All rows are made from the same 13 directions, up to rounding. Whole rows:
[[ -2  13 -10 -23   2   4   2  -2 -11 -15  -4  -6   1   8  -3 -11  12 -29
    0]
 [-20 -14  -1  13  -1  22   5  14  16   3   5   5  21   1  13  -6 -11 -34
   15]
 [  9  19  -3   5  11   2   8  -3   0   2  12   6  -4 -13  21   8   5   2
    2]
 [  7  13 -13 -13  -8 -13  -7  -4 -15  -8 -15   5   4  -8 -10   1   1 -14
   -4]
 [-29   1  -9  -7 -20  -3  10  -1  11  10  -3  -7  12  -6  12   4   5 -37
   10]
 [-18  -3  -2  -1 -24  -7 -11  -8  12  -2  -1  -7  -7  -4 -11  -3   0 -15
  -14]
 [ -9   5 -15  -2 -11  21   2  16  15  10   3  -4  -2 -15 -13 -23  17 -16
   -4]
 [ -2   7 -16  -7  14   3   8  14  -4   9  11  16  -4 -17  -1 -14  -2   7
    5]
 [ -1 -11 -19  10   8  -3  -4  -3  16  -1  -1   2  17  -7   3  -2 -11   1
   10]
 [ 10   8   3  -1   5  -3   9   7  -6  14 -13  -5  20  -1   8   9  11  -6
    7]
 [ -2  -8  13   3   2  -4  10   8 -18  -4   9   6 -15   9  -5   3   8   0
    6]
 [ 17  -9   8 -11 -20   0   7  -5  -3   1  -1 -11 -14 -10  -9  -6   5  -3
    8]
 [ 10   3  -3   1 -17  13   7  17  -2   2  -1   2   4  -2   4 -13  13 -22
   -7]
 [ 17  -2   7  17 -10   2   4  -3  -5   0   2   6 -15  -3   4  11   3  23
   -2]
 [ 13   5 -10 -14  -4  -4  10  10 -11   1   5  10  -2 -16   2 -13  -1 -14
    5]
 [ 11  16 -13  10  -4  16  -9  -4  -8  -8 -25  10  13 -15 -10  15   0 -16
   14]
 [ 17 -14 -12 -14  15 -26   1  -4  -7 -13  -8 -10  22  22   2  -6  -3   1
    4]]

Rows cut short, each followed by the rest of it:
[  9   3  -6 -15 -20  -8  10  -3 -16  -8   4  10 -17  -5   6]  [-4 -4 -4 -1]
[-11  21   0   2  42   7  -9   5  -7  -1   7  14   4  -5  -3]  [ 4 -5  3  3]
[-10  -3  15 -11   5   9  10   7  -9   7  13   9 -16   1   5]  [ -4 -11  11   6]
[-21 -17 -11   7   3   4   1   8   6   1   5  15   7  -1   1]  [ -5 -19  -2  11]
[  2  -5  12   4   5   7  -1 -17  -8 -14 -12 -17  -6  22 -10]  [17 14  6 14]
[-10  -6   2  -5  20   9   0  -5   3   7   4  -3 -13  -8 -19]  [-1 -3 25 19]
[-24  27  -9 -21   0  13  -4  -3   4   8 -13 -11   8  -9  -7]  [ -1  14 -27   2]
[ -6  -7  -1 -11  -7 -22  14   4   5   7  32   0 -21 -18   6]  [-17   3  -9  -3]
[ 12   6 -24  -7  -2  -3  15   9   1  13  -2   1   3  -5   8]  [-10  13  22  -3]
[ 31   3   5  13  31  -8 -14  -5   9  -3   6  -9   8 -16  -8]  [1 1 6 2]
[ 20 -12  -1  14 -15  -5   0  -1  11   3 -10  -4  21  -9   9]  [  6  -8 -13   8]
[  3  18 -20  -4  26  11   4  -7  -5 -22   0  -2   7  33  21]  [-1 13 10 -7]
[-12   9  17  10   3  -4   4 -16   1  -9   5  -6   6  17  31]  [ 27   1 -19   3]
[  9  -5  -7  -5 -13 -24  -2 -28  16  -4   4 -12   0 -26   9]  [ 10 -12 -13  14]
[  9  -2  10  18   8  13   2  -2   6  -6  16   4 -10  -9   7]  [ 4 -1 -2  9]
[ -8  -8   7   4 -16  -1  -7  -1   9   4  -1   3   5 -11   1]  [  3 -18 -16   1]
[ 18  -5  14  10  11 -14  -7   2  10   6  18  -4  -5 -18  -3]  [-5 -4  6 -7]
[-30   1   5  -4 -16  -2  19  -2  -8  10   2   8  -8   2  16]  [17 -1 -6 14]
[ 24  -3 -17  -4  -3  -5  -6   4   7 -12   8  -8  -3 -10 -14]  [-27  12 -14 -10]
[ -4  -3  -1  -4  -4  15  15  -7  -5   4 -16  -1   8  14  17]  [16 -6 15 21]
[-17   1  -4   9 -12  10  -9   0  12   4  -7   3   4  -1  -2]  [ 3 -5 -1 -8]
[-10 -11 -10   3  -3  -2  -5 -11   5 -21  14   8 -15   2   1]  [ -5 -14  -4   1]
[  0  -6  -3  12  24 -14 -12   1   4 -10   9   0   5  14  -6]  [ -4   2  11 -12]
[-10  11 -13  17  -2  21   7   7  10  -1   1  -2   5   6   8]  [  1  26 -15   0]
[-16  -2   2  -1 -24  -4  -2   1  -1  21 -24   3  11  -7  -7]  [15 -9  6  2]
[-4  8  3  2 38  7 -7 12 -4 -1 15 10 -2 -2 -8]  [-9 -2  6 -1]
[ -7  10   9 -13   5 -12  -9   5 -11   5  -8   3  11  -3  -7]  [  1  -7 -16  -8]
[  7  -5   4  -6   3 -22   7   8 -25  -6   5  10 -11   9  -7]  [-2  4  7 -4]
[ 12   3 -13   0   2   0   6 -22  -6 -15  -8 -12 -13   3  -7]  [14 19 12 20]
[ -7 -10  -3   9  11   1  -2  -5   7 -22  34   9 -25   3   5]  [-13  -7  -1  -3]
[  4 -13 -21  -4  11 -13   4   0  -7  -7   0   5   0  -2 -13]  [-6 -1  9 17]
[ -4   3   8   9  -4  -1  -9 -11   0 -18   2 -11  -7  15  -4]  [  8  15 -18  -9]
[-10   3  -6  -8  21   0   2  -6   6  -5   9  -2   7   9  15]  [-3 -7 -1  3]
[  1  -8   1   0  -7   6   0   4  -2 -10   2   9   5   6  10]  [ -7 -16 -14  -1]
[ -3   9   4  11   2  -7 -19 -11  16  -6  -3 -15   9   1  -4]  [  7   8 -16 -16]
[  6  13  15  12   4  28  -3  -9   8   2  -1 -12 -14  -2  -2]  [12 15 14  2]
[-17  12  -2   0  15   9 -13   9   8   7   2   6   7 -11 -10]  [ -7  -5 -10  -7]
[  2  27   6  -2 -17  12  -3 -15  15  -5  10 -21 -19   1  15]  [ -1  25 -10 -27]
[ -2  -4  -6   9   7  11 -12  -6   7  -9 -10  -5   6   8 -13]  [2 1 4 3]
[ -4   6   8 -22   8   8  -5   0  -4   0  -8 -14   6   8 -11]  [ -9   3 -12   0]
[  7  -4  25   5 -15   1   2   0  11  13   4 -14   0  -4  10]  [ 4  2 -7 -7]
[ 7  1  1  1  0 -7 13  2  3  4 17  9  2 -8 31]  [ -1 -12  -4   0]
[ 2 12 10 20 11 -2  3  8 -6 -5 20 11 -5 -5 14]  [  8  11 -19  -4]
[  2 -19   2  13   7 -10  -2 -16  10 -20   7  -6  10  15  16]  [ 10 -13 -12  11]
[ 16   4  24 -14  17  10  -1  -9  -6  -6   5  -5  -4   2  10]  [  2 -18   4   8]
[  4  -3  -6   0 -12  18  28   1 -10   6 -10  -6  -5   9   7]  [10 23  9 26]
[ -1  14   8 -23  -4 -16  -8  -7 -17  -9  -8   0  -1  19   7]  [  2  -7   0 -25]
[ 19  -1  15  16  14   0   5  16  -6  15   5   5   4 -22  -8]  [ 5  7 -3 15]
[  5   4   0  -5   7 -20  -3 -10   3  14  -8  -7  10 -20  -4]  [13 -4  5 11]
[ -8   0  -9  18   1  -3  -3  -1 -17 -13  -3  22 -14   8 -10]  [14  1 18  0]
[  0   1  -1  -1 -23  10   7  -3  -6  -2 -12  -1  -1  -6  -2]  [  8   7 -21  14]
[ 7 -3  5 -2 27 17 22  8  6 12  6 -5 21 18 37]  [ 1 -5 17 16]
[ 12  26  14 -11   8   2 -10   0 -19   2 -19   6  11  -1   1]  [ 12  -8  -1 -10]
[  2   0 -18 -13  -1  -7  -3  -2  -1 -13   0   6   8  -3   4]  [-12 -12 -20   1]
[ 10   2   3   0 -18  -3  -8   1   5  -7   5   3   0  -2  10]  [-10 -10 -15 -23]
[ 16   9  15   4  -1  -9  12  -1 -12   1  10   6  -6  -3  23]  [12  2 -2 -1]
[ 13   2   2  13  -2  -5 -14  -5  -2 -13  -2  14   2   4   9]  [  7 -20  10 -16]
[  4   4   5  -3  -4 -12 -12 -25   1  -5  -6  -4 -10 -11  -5]  [ 16 -14  14   2]
[  7 -15  14  15   8   5  10   4   0  -9   6 -15   8  15   1]  [  4  20 -27  18]
[ -3  12   9  -6  -6   8  -3 -12   2  -9  10   4 -13   8  23]  [  2 -15   7 -18]
[-31 -18   9  -9  11 -14   0   1   2   8   4  -8   3   4 -16]  [ -1  -4 -10  16]
[ -9   9  -8  -9 -23  14   7 -10   6  -2  -2  -9 -15   8   8]  [-1 12  6 -8]
[ 12  11   1  16 -27 -11   7  -8 -12 -12   5  11 -18   1  19]  [ 17  11  -3 -14]
[  8 -16   9 -19 -15  12  11  13 -13   0 -10  -8   1  15 -11]  [-16   3 -11   8]
[ -7   3 -13  20  -3   6 -15   3  21 -16  22  10  -6  -3   6]  [-16  -3 -15 -26]
[  0   8   6  -8  11  11   3   8  -7  13 -12   5  13   7   8]  [  4 -10  18   1]
[ 19   2   9  -7   0  15 -18 -17  17 -12  -6 -20   9  -4   0]  [ -6 -12 -15  -3]
[ 13   7  10  18  -2  18 -17   4  -7 -13 -15   2   3   8 -15]  [  6   8  -8 -10]
[ -6  -9  13   0  -4  -5   5  -6   2 -14  19  -7 -13  22  15]  [ -4   1  -6 -10]
[  1  -9   7  -5  -1  -9   6   5 -10  -3  12  11  -4 -14   1]  [ -4 -13 -23  14]
[-18   4 -15   3  -9  -6  -2  -5   5  -4  -6  -3   8  -2  -3]  [  6  10 -26   4]
[ 10  -6   6 -12  16 -23  -6   6 -12  -2   5  -4  -4   1 -21]  [-12   3   3  -5]
[ 22   0   3 -23   8 -19   0 -15  -5 -11   3  -9   5  -2  11]  [ -4 -15  -8   4]
[  2 -12  -7 -23  -7 -22   8   1   1  -4  21 -10 -17  -1  -6]  [-28   7  -8  -8]
[  8  -5  -2 -23 -17 -16   5  -2   1  12  21   8 -31 -40  -9]  [-20 -18  11   1]
[ -7  -4  -3 -12 -15 -12  12  -4  -3   9   2   2 -10  -5   7]  [ 2 -6 12  4]
[  0   1  -9   9   8 -13  12   7  -9   3   0   9  11  -2   8]  [ 9  9 -8 13]
[ 16  -1 -15  -5  -5 -12  13  -6   2   3   7   8   0 -26  16]  [  0 -13  -1  16]
[-10   0  -5  -9  -5  27  -4   8  -8  -1 -17   8  -2  11 -15]  [-8 -7 14 -1]
[-17  -1  -4  -1 -17   4   9  14  -6  17 -12  14   3  18  12]  [  3  -6  31 -15]
[  9 -10   5  -4  11 -14  -6  -8  -5 -10  -7  -6  14   8  -2]  [  5 -11  -8  10]
[  2   9   8 -12 -27 -22  -8 -15   0  -6 -13 -13  13   0   9]  [ 10  -3 -39 -13]
[ -5  -4  12  14 -13 -16   3  12 -12   4  -1   8   3   8   1]  [ 10   8 -12  -9]
[  3 -30   7  21 -20   5   6   7  19  -7  24 -20 -23   9 -13]  [-20  30  -9  -6]
[  2   2 -12  14  -4   2 -16  -4 -13 -29  -7  26   0  -1  -6]  [  7 -19 -18  -1]
